The rows are grouped in 3 ways, from coarse to fine. Each group lies inside one group of the grouping before and may be the whole of it. The rows also spread widely along 9 directions, which tell nothing about the answers.
In the rows, 128 means zero.
Known rows, each followed by its group in each grouping:
[152 146 134 123 163 157 120 122 101 149 134 175 134 110  91  92 165 160
 136 126 112 132 156 129 148  74 163]  q_9 q_789 q_550
[107 160 186 131 108 130 154 136 119 138  99 167 102  97 103 152 139 160
 153 181 148 131 119 133  94 143 117]  q_9 q_78 q_492
[131 128 182 162  58 108 140 164 120 182 155 143 138 161  90 202 145 173
 134 178  97 138 144 111 107 124 112]  q_244 q_430 q_18
[127  93 135 126 109 125 126 111 102 113 153 174 118  93 124 155 137 134
 126 119 109 108 154 107 132  75 116]  q_244 q_430 q_988
[116 119 110 149 120 151 144 115 108 116 140 136 140 123 131 147 126 110
 140 163 129 118 118 122 109 100 108]  q_511 q_187 q_467
[120 120 129 157 107 133 145 143 131 141 138 118 142 164 119 158 137 137
 129 158 116 137 144 116 103 125 112]  q_244 q_515 q_394
[154 132 159 162 117 122 128 126  90 150 155 172 151 114 113 134 111 126
 115 147  96 134 127 107 119  96 141]  q_511 q_224 q_906
[149 113 162 120 120  99 124 165 114 136 155 128 146 117 136 120 118 115
 106 128 119 135 105 100 140 136 137]  q_857 q_598 q_494
[119 113 100 158 132 156 146 118 113 117 140  84 131 129 141 118  91 102
 136 147 143 164  86 109  95 142 108]  q_857 q_70 q_477
[135 109 147 131 160 103 100 109 121  70 107 172 133 106 184 131  70 106
  79  94 102 121 157  80 124 153 143]  q_857 q_652 q_121
[106 106 116 126  96 136 157 106 111  92 138 165 114  88 129 172 151 116
 140 163 130  94 137 121 111  68  88]  q_244 q_515 q_207
[163 148 165 162 121 130 157 134  91 160 159 178 156 105 100 101 133 119
 119 149 105 149 115 111 109  87 145]  q_244 q_133 q_910
[120  79 115 153  86 157 139 126 102 183 178 116 114 139  73 157 165 164
 157 138 110 159 129 113 120  67 109]  q_244 q_738 q_841
[113 103 124 113 145 133 108 139 136 115 116 125 133 157 134 147 140 146
 129 129 129 121 158 124 146 125 123]  q_511 q_187 q_921
[ 92 141 140 109 151 144 152 154 145 118  88 117  98 131 109 119 159 155
 146 175 163 156 119 133 112 151 107]  q_857 q_652 q_61
[117 123 170 122 121 117 139 148 124 143 122 123 119 122 119 126 125 154
 127 135 140 138 107 112 104 172 137]  q_9 q_789 q_549
[ 77 115 148 105  96 129 134 154 145 134 109 145  88 160 101 208 195 189
 150 190 120 107 170 126 115 108  82]  q_857 q_652 q_977
[ 98 105 102  92 125 127 120 148 145  85 115 104 120 145 154 171 148 127
 132 157 142 103 150 126 150 123  94]  q_857 q_598 q_364
[141 122 142 162  91 123 124 126 114 119 134 115 134 109 139 165  81 119
 130 154 139 158 110 115 128 136 106]  q_244 q_738 q_16
[176 144 135 167  94 145 112 158 112 199 155  92 146 149  73 149 134 173
 156 162 123 211 131 132 169  92 124]  q_244 q_133 q_826
[134 128 132 131 153 139 157 134  96 127 166 179 156 118 129  94 164  98
 101 144  94  98 132 106 110  75 143]  q_857 q_652 q_977
[ 93 123 168  92 145 108 139 163 139 108 106 150 120 150 138 130 164 147
 111 144 131 104 143 112 110 153 127]  q_857 q_70 q_477
[143 152 165 131 146 128 131 166 132 160 118 153 147 164  99 117 165 170
 121 145 116 157 168 125 139 120 145]  q_244 q_133 q_826
[191 186 112 185 158 164 136 155  99 179 164 132 194 160 101  82 131 110
 122 173  94 177 131 129 140  80 162]  q_857 q_598 q_494
[129 111  97 172 176 192 119  98 119 163 111 137 103 161  76  99 120 185
 154 111 100 215 162 101 105 110 143]  q_857 q_598 q_494
[115 134 128 151 127 139 158 148 131 129 137 125 154 163 128 136 146 119
 124 166 123 122 137 124  98 131 117]  q_244 q_430 q_988
[103 122  78 112 144 178 151 115 110 108 127 112  98  98 102 114 168 128
 171 171 163 144 107 143 130  70  93]  q_857 q_70 q_477
[131  93 125 131 122 124 120 111 103 108 148 158 126 102 142 141 107 116
 114 118 103 120 135  92 128  95 123]  q_857 q_598 q_364
[143 158 151 150 124 109 129 167 145 120 119 129 183 186 162 161 121 121
  95 170 111 117 171 121 130 149 128]  q_244 q_133 q_826
[123 122 129 121 133 141 128 147 120 142 145 124 146 137 124 121 160 134
 129 130 126 112 138 126 133 114 140]  q_9 q_78 q_492
[112  61 124 106 132 108 128 162 140 125 160  75 145 160 146 113 139 119
 102  77 132 129 122  98 132 156 134]  q_244 q_515 q_207
[125  84 109 107 107 127 103 131 128 109 134 104 117 115 134 167 130 142
 138 120 142 141 147 119 170 101 100]  q_244 q_133 q_826
[174 147 116 177 137 162 100 132 101 179 151 131 146 148  87 129 129 158
 134 147  90 190 156 117 155  77 144]  q_857 q_652 q_121
[ 68  78 122  88 106 111 135 142 142  75 131 119 134 144 185 182 154 108
 111 134 133  35 150 114 107 143 101]  q_9 q_78 q_492

New rows, each followed by its group in each grouping:
[137 135 155 151 132 123 128 129 124 116 112 141 127 115 133 134  96 135
 123 135 134 161 133 115 121 153 129]  q_244 q_430 q_988
[109 151 126  66 162 112 118 148 146  34  80 149 140 100 186 144 149  92
 124 174 174  65 147 157 180 122 103]  q_511 q_187 q_921
[125 114 161 131 121 120 149 143 120 141 137 141 132 130 112 121 137 136
 123 132 129 143 121 107 106 133 128]  q_244 q_133 q_910
[122 128 139 137 142 137 156 164 134 152 135 111 152 171 110 101 158 136
 123 143 130 150 126 119 106 142 134]  q_244 q_133 q_910
[134  87 136 105 110 116  79 133 112 129 151 136 130 120 138 168 136 151
 120  94 108 104 167 109 172  98 137]  q_9 q_78 q_492
[122 118 148 106 123  95  94 142 139  76 111 119 148 124 195 171  93 107
 101 121 139  85 151 118 150 167 126]  q_9 q_78 q_492
[135 135 102 161 119 147 139 128 115 125 148  96 167 143 152 138 107  98
 123 162 129 118 112 121 109 134 123]  q_9 q_789 q_549
[131  99 128 110 126 110 126 173 123 134 169 100 160 155 143 123 144 107
 103 126 116 113 121 106 144 125 134]  q_857 q_598 q_364
[ 98  79 118 137 182 163 126  97 120 127 121 178 120 165 115 103 144 161
 122  86  90 128 175  92  89 112 149]  q_511 q_187 q_921
[109 149 135 126 150 145 144 122 130 101  90 164 102 111 120 137 142 141
 138 174 136 137 145 124 110 118 109]  q_857 q_652 q_121
[148 152 122 161 160 162 147 120 106 136 134 150 142 116 101  87 133 125
 136 142 128 167 132 128 119 100 140]  q_244 q_430 q_988
[116 124 122 124 146 157 129 101 122 108  94 167  94 103 103 133 141 163
 153 136 142 156 161 124 129  93 113]  q_244 q_133 q_910
[128 118 145 134 121 124 133 131 115 118 134 149 133 115 128 135 127 126
 119 134 128 131 133 110 123 115 123]  q_244 q_738 q_16
[144  92 124 114 108 116  97 140 122 125 152 114 133 124 129 159 136 142
 123 108 123 137 154 116 178  93 122]  q_244 q_515 q_207
[130 102 116 126 107 125 123 128 115 113 150 140 136 120 133 164 148 125
 126 138 114 109 158 118 146  73 110]  q_244 q_515 q_394
[152 151 167 154 114 136 172 138  92 162 155 175 144  98  87 102 150 125
 134 166 121 147 105 119 100  87 134]  q_244 q_133 q_910
[ 90  91 114 130 105 155 161 125 114 144 150 111 114 133 108 141 160 145
 148 150 132 111 108 116  85 116 108]  q_9 q_789 q_549
[123 119 127 139 133 140 118 131 123 130 130 114 140 139 139 135 118 135
 128 127 127 131 139 118 121 139 136]  q_9 q_78 q_492
[120  86 121 143 137 131 141 128 126 122 143 108 139 141 139 114 109 119
 112  99 124 149 122  96 104 145 131]  q_244 q_515 q_207
[ 91  85 176 145  74 117 156 108 114 130 123 192  90 117 109 194 128 168
 136 146 103 118 143  88  59 122  96]  q_244 q_133 q_910
[135 129 100 146 120 162 111 125 125 129 114  86 111 120 104 152 120 151
 166 155 163 190 129 139 160 107 100]  q_244 q_738 q_16
[109 106 169 120  97 107 129 158 123 147 139 132 126 142 113 166 145 152
 126 155 121 117 127 114 119 132 116]  q_511 q_224 q_906
[133 142 129 130 118 131 162 132 114 101 135 127 137  84 135 124 127  93
 134 166 158 130  97 134 127 109 107]  q_244 q_515 q_207
[144 153 143 143 116 124 113 140 137 117 100 128 128 131 126 171 114 154
 137 162 139 162 157 134 156 129 113]  q_244 q_515 q_207
[125 122 138 121 100 110 117 145 131 100 114 120 122 117 152 184 102 123
 130 167 137 128 126 118 141 138  96]  q_857 q_598 q_494
[164 169 145 131 158 117 131 152 124 105 118 128 168 110 150  90 110  92
 108 144 152 150 119 131 157 139 143]  q_244 q_133 q_910
[145 130 122 110 165 139 121 166 115 154 164 137 157 154 110  91 191 132
 110 131 102 124 155 121 163  74 154]  q_857 q_652 q_977
[111 101 156 119 102 116 123 145 120 139 141 123 124 123 128 158 137 144
 129 129 130 110 129 113 122 136 124]  q_9 q_78 q_492
[120 175 169 144 102 130 151 153 133 128  95 145 120 122 107 171 144 153
 151 213 156 150 129 145 117 134  98]  q_244 q_738 q_16
[168 141 183 130 100  97 122 159 112 144 135 119 127  83 110 130 104 139
 130 137 153 184  95 124 162 140 129]  q_244 q_515 q_207
[160 155 121 122 120 116 123 156 108 100 153  99 165 100 164 127 110  73
 118 174 152 124  92 135 171 109 116]  q_857 q_70 q_477
[142 132 102 137 138 131 126 141 129 102 142 117 172 148 160 136 132  97
 108 141 122 114 156 126 149 103 127]  q_244 q_515 q_207
[165 142 105 184 104 177 127 112  88 179 159 133 132 118  68 146 141 154
 168 171 114 192 137 136 150  40 118]  q_244 q_738 q_841
[147 125 130 116  86 113 136 163  97 129 182 118 163  98 132 151 150  89
 133 175 140  94  90 138 165  77 107]  q_511 q_187 q_467
[141 142  97 155 157 169 123  94 117 109 106 158 131 120 124 128 117 137
 139 141 124 161 169 123 136  82 123]  q_244 q_133 q_826
[121 141  96 134 158 149 136 146 139  97 118  93 167 160 161 124 127  93
 128 171 152 118 125 144 136 139 115]  q_511 q_187 q_921
[ 88 116 162 121 117 121 162 144 132 116 108 157 107 132 125 153 139 142
 129 165 127 119 124 104  77 152 103]  q_857 q_598 q_494
[100  79 140 113 115 128 122 124 132 127 117 141  96 132 111 160 145 174
 138 115 126 139 157 105 121 121 109]  q_244 q_133 q_910
[115 129 144  94 124 118 163 153 111 109 145 170 129  91 124 120 177 103
 126 171 133  86 111 122 122  84 112]  q_857 q_598 q_494
[161 170 173 183 106 129 155 125  96 151 138 193 153 114 106 141 115 129
 124 178 101 149 133 114  96  98 133]  q_244 q_133 q_910
[111  84 140 117 137 129 111 112 114 116 120 162 105 115 122 140 126 159
 133 101 122 132 146 102 127 119 126]  q_511 q_187 q_467
[117 125 226  83 114  49 114 197 144 113 111 143 133 146 161 157 127 150
  82 133 124 105 134  97 131 203 139]  q_857 q_70 q_477
[138 107 122 151 115 121 106 111 126  98 124 125 137 127 159 172  79 124
 112 118 118 145 154 105 136 131 116]  q_244 q_515 q_207
[116  67 151  99 101 116 157 121  91 122 172 168 108  62 109 115 158 116
 128 106 130 106  98  96 115  76 115]  q_244 q_133 q_910
[140 127 152 136  97  99 140 172 132 131 147  93 157 140 141 150 121 110
 114 156 136 133 111 120 134 149 116]  q_244 q_515 q_394
[137 167 139 125 155 143 122 163 129 149 113 154 134 155  94 128 183 162
 132 176 114 144 172 135 148  93 136]  q_857 q_652 q_121
[115 105 125 140 123 140 157 126 117 128 142 129 123 119 112 124 142 126
 136 138 133 140 118 114 103 111 113]  q_244 q_515 q_394
[ 74  99 100 138 164 182 165 114 132 132 116 141 115 172  98 114 175 153
 153 150 125 124 143 123  70 113 114]  q_511 q_187 q_921
[165 141 190 146 116 118 141 140  93 169 149 185 132  91  80 106 135 152
 128 135 112 168 119 109 126  98 149]  q_244 q_133 q_910
[103  82 155 104  92  92 145 157 120 108 158 123 127 113 153 159 139 102
 102 143 123  85 101  93 108 137 100]  q_857 q_652 q_121
[ 92  68 138 145 111 134 117 108 119 140 133 152 107 160 115 179 122 170
 125 115  90 124 162  87  91 124 119]  q_511 q_224 q_906
[ 84  90 177 112 141 125 152 150 146 151 102 142  97 160  90 112 160 190
 130 107 132 161 140  97  81 174 134]  q_244 q_133 q_910
[123 138 112 142 108 147 141 109 105 102 138 148 140  94 148 161 126  99
 139 174 133  89 130 133 118  85 108]  q_9 q_78 q_492
[ 98  78 176 103 138 123 169 127  98 138 145 172  80  68  90  78 155 139
 125 104 130 140  79  83  75 124 130]  q_857 q_652 q_121
[154 133 138 123 138 122 124 157 115 133 142 109 141 113 126 102 115 115
 124 138 137 162 100 118 155 129 136]  q_857 q_598 q_364
[119  87 135  98 105 124  92 127 115 124 135 121 103  94 124 164 134 155
 144 109 139 123 141 120 165 108 118]  q_9 q_78 q_492
[113 117 135 115 124 117 141 135 127  80 112  99 108  78 159 134  94  93
 127 154 170 138  77 114 120 163  96]  q_857 q_652 q_121
[148 112 104 127 168 149 106 135 121 141 149 159 165 172 118 107 172 149
 108  99  85 126 203 111 160  62 156]  q_244 q_133 q_826
[142  87 113 120 120 111  89 125 128  94 137 101 137 118 163 155  97 119
 110  92 131 136 150 106 174 122 123]  q_244 q_515 q_207
[133 155 192 118 125 109 156 177 124 150 131 153 135 117  97 109 165 146
 128 161 140 143 118 133 127 139 137]  q_244 q_430 q_988
[115 108 151 131 111 120 131 147 130 136 129 129 121 141 116 157 139 157
 130 136 125 138 145 115 123 138 115]  q_244 q_430 q_988
[117 133 172 130 135 108 109 147 146 117  90 165 134 171 136 167 134 173
 107 135 111 129 193 109 127 154 134]  q_244 q_738 q_16
[120 150 167 132 106 108 130 122 130  80  84 169 114  92 151 185 102 131
 128 178 147 126 141 127 130 136  99]  q_244 q_738 q_841
[100  87 111 117 140 159 148 127 113 138 145 126 114 126  95 111 167 142
 155 133 140 133 111 124 116  93 114]  q_511 q_187 q_921
[130  99 145 111 140 113 109 147 119 124 137 129 123 120 131 122 128 134
 108 109 118 138 132  99 144 129 134]  q_857 q_652 q_121
[138 135  93 118 138 149 134 128 111  98 136 110 132  87 136 116 126  91
 142 162 153 137 104 137 160  85 109]  q_857 q_598 q_364
[ 99 112 153 104 119 130 141 143 124 122 114 140 103 114 106 149 159 154
 154 160 151 125 118 134 126 122 102]  q_511 q_187 q_921
[118 130 173 112 171 125 133 175 141 160 111 134 122 166  94  87 167 175
 114 124 120 166 144 108 115 164 156]  q_857 q_652 q_121
[160 140 156 151 102 127 127 162 100 182 169 118 147 138  93 131 136 148
 133 160 110 167 108 115 136 105 135]  q_857 q_70 q_477
[133 134 142 127 128 113 119 139 134  97 109 129 138 121 152 153 112 120
 117 146 141 134 144 124 151 137 120]  q_244 q_738 q_841
[100 106 154 136 120 112 157 126 133  91 112 130 121 110 154 136  91 110
 118 129 148 131 106 101  81 182 111]  q_244 q_430 q_18
[144  88 146 158 108 122 113 122 109 147 141  99 111 110 120 139  57 141
 129 106 121 200  92  86 119 159 125]  q_857 q_598 q_364
[105 146 198 126  95 105 111 134 134 119  80 194 104 128 129 213 130 187
 131 167 115 102 185 121 113 147 117]  q_9 q_78 q_492
[130 122 147 136 171 145 137 148 124 171 137 157 141 167  83  76 172 169
 122 100 104 162 163 108 116 119 167]  q_244 q_430 q_18
[111 108 140 143 109 127 138 117 118 105 126 153 124 119 139 164 118 129
 123 144 123 118 140 108 106 118 108]  q_244 q_738 q_16
[132 130 139 138  86 139 169 151 108 158 164 134 130 114  84 145 177 135
 152 181 132 134 110 136 120  74 103]  q_244 q_515 q_207
[116 149 122 108 132 148 132 144 125 118 111 145 123 120 108 150 179 147
 161 188 153 120 143 155 157  84 104]  q_511 q_187 q_467
[148 152 149  89 145 108 116 148 109  87 117 138 126  63 146 107 122 105
 125 150 165 132 101 133 176 114 126]  q_857 q_70 q_477
[131 137 111 163 134 150 143 126 128 126 128 124 148 151 127 139 127 123
 129 158 121 145 151 124 114 112 118]  q_244 q_515 q_394
[162 150 161 142 128 115 105 146 110 152 138 153 162 142 129 135 124 150
 107 135  98 125 158 113 144 124 160]  q_9 q_789 q_549
[128  84  89 150 103 163 125 113 101 154 165 106 114 127  97 152 129 144
 155 140 109 161 123 109 129  71 106]  q_857 q_598 q_364
[113  80 158 116 102 103 129 153 131 133 141 112 125 141 129 147 133 143
 116 110 130 135 125  97 119 152 119]  q_244 q_133 q_910
[196 179  85 185 147 166 115 131  94 140 163 114 202 134 133 111 103  80
 132 179 118 154 121 149 171  67 140]  q_511 q_187 q_921
[133 110 111 155 133 137 129 125 125 120 136  94 144 133 140 125  90 113
 125 119 136 162 119 109 121 151 123]  q_244 q_430 q_18
[103  96 132 145  89 121 139 167 125 159 171 115 157 210 131 185 165 143
 111 162  81  94 152 100  91 119 112]  q_857 q_70 q_477
[117 118 158 130 112 121 144 131 112 118 129 142 107  95 130 146 117 126
 125 156 131 136 103 105 106 135 107]  q_857 q_652 q_977
[148 137  89 116 146 142 140 130 113  87 140 109 146  75 141  98 137  75
 136 151 169 130 108 147 169  77 110]  q_244 q_515 q_394
[121 128 121 150 147 157 119 100 120 109  99 156 117 122 122 144 106 146
 147 146 131 150 145 124 121 117 115]  q_511 q_187 q_921
[ 62  79 144 133 134 143 157 111 150 117  85 141  75 150 107 146 137 181
 143 119 133 154 149  98  56 168 104]  q_244 q_515 q_394
[129 138 180 115 140  88 149 174 142 106 118 126 165 141 164 105 118  98
  89 135 144 120 114 111 113 190 141]  q_244 q_133 q_910
[123 120 179  99 131 102 136 165 132 138 130 174 133 142 108 127 183 162
 113 125 112 113 166 115 131 117 143]  q_244 q_515 q_207
[151 115 108 120 118 130 106 150 111 131 160 124 150 132 128 151 145 122
 126 146 110 123 147 121 175  73 121]  q_857 q_598 q_494
[148 167 120 136 158 152 142 110  97 102 125 174 151  86 139  98 129 101
 123 160 131 106 129 134 126  90 143]  q_9 q_789 q_549
[112  87 126 126 124 126 127 117 128  97 120 130 118 120 146 149 109 131
 123 114 134 134 141 102 119 132 108]  q_244 q_133 q_826
[111 117 148 101 102 113 104 161 143 123 112  93 119 134 140 179 138 155
 141 147 155 118 139 136 155 153 112]  q_9 q_78 q_492
[132 118 161 116 114 107 128 139 123 109 121 141 120  98 132 138 117 130
 125 130 144 140 123 113 139 134 117]  q_244 q_133 q_910
[124 126 129 141 145 157 128 123 108 153 131 150 120 133  85 120 152 160
 146 147 117 153 143 125 126  89 131]  q_511 q_224 q_906
[111  78 122 116 164 134 112 103 120  92 120 115 118  96 163  95  85 115
 114  61 145 134 118  97 118 164 144]  q_9 q_78 q_492
[147 155 141 155 148 137 113 128 115 131 116 154 151 137 125 134 111 135
 120 157 114 146 155 124 138 115 141]  q_511 q_224 q_906
[123 104 143 117 128 123 117 138 123 125 135 156 126 134 118 146 156 155
 121 118 112 119 172 115 143 103 129]  q_244 q_430 q_988
[121 158 127 139 140 144 124 156 148 119  93 102 143 168 132 155 127 140
 146 189 153 148 137 149 138 152 110]  q_511 q_187 q_921
[128 137 163 133 152 137 138 142 118 149 117 154 112 127  96 105 146 160
 128 140 119 166 131 111 114 130 140]  q_857 q_652 q_977
[154 151 135 174 143 168 120 120 114 175 115 150 123 143  67 121 137 184
 155 148 113 209 159 128 136  92 142]  q_244 q_738 q_841
[132 146 122 146 133 167 136 109 103 149 125 168 121 120  89 132 155 167
 152 159 114 136 152 129 117  80 133]  q_9 q_789 q_549
[168 178 112 163 162 178 102 133 126 162  94 119 118 142  77 120 119 181
 167 167 133 229 156 142 168 104 134]  q_857 q_598 q_494
[125 106 140 160 135 142 140  95 102 122 125 178 108 102 123 129  88 134
 123 124  99 155 128  83  80 122 126]  q_857 q_598 q_494
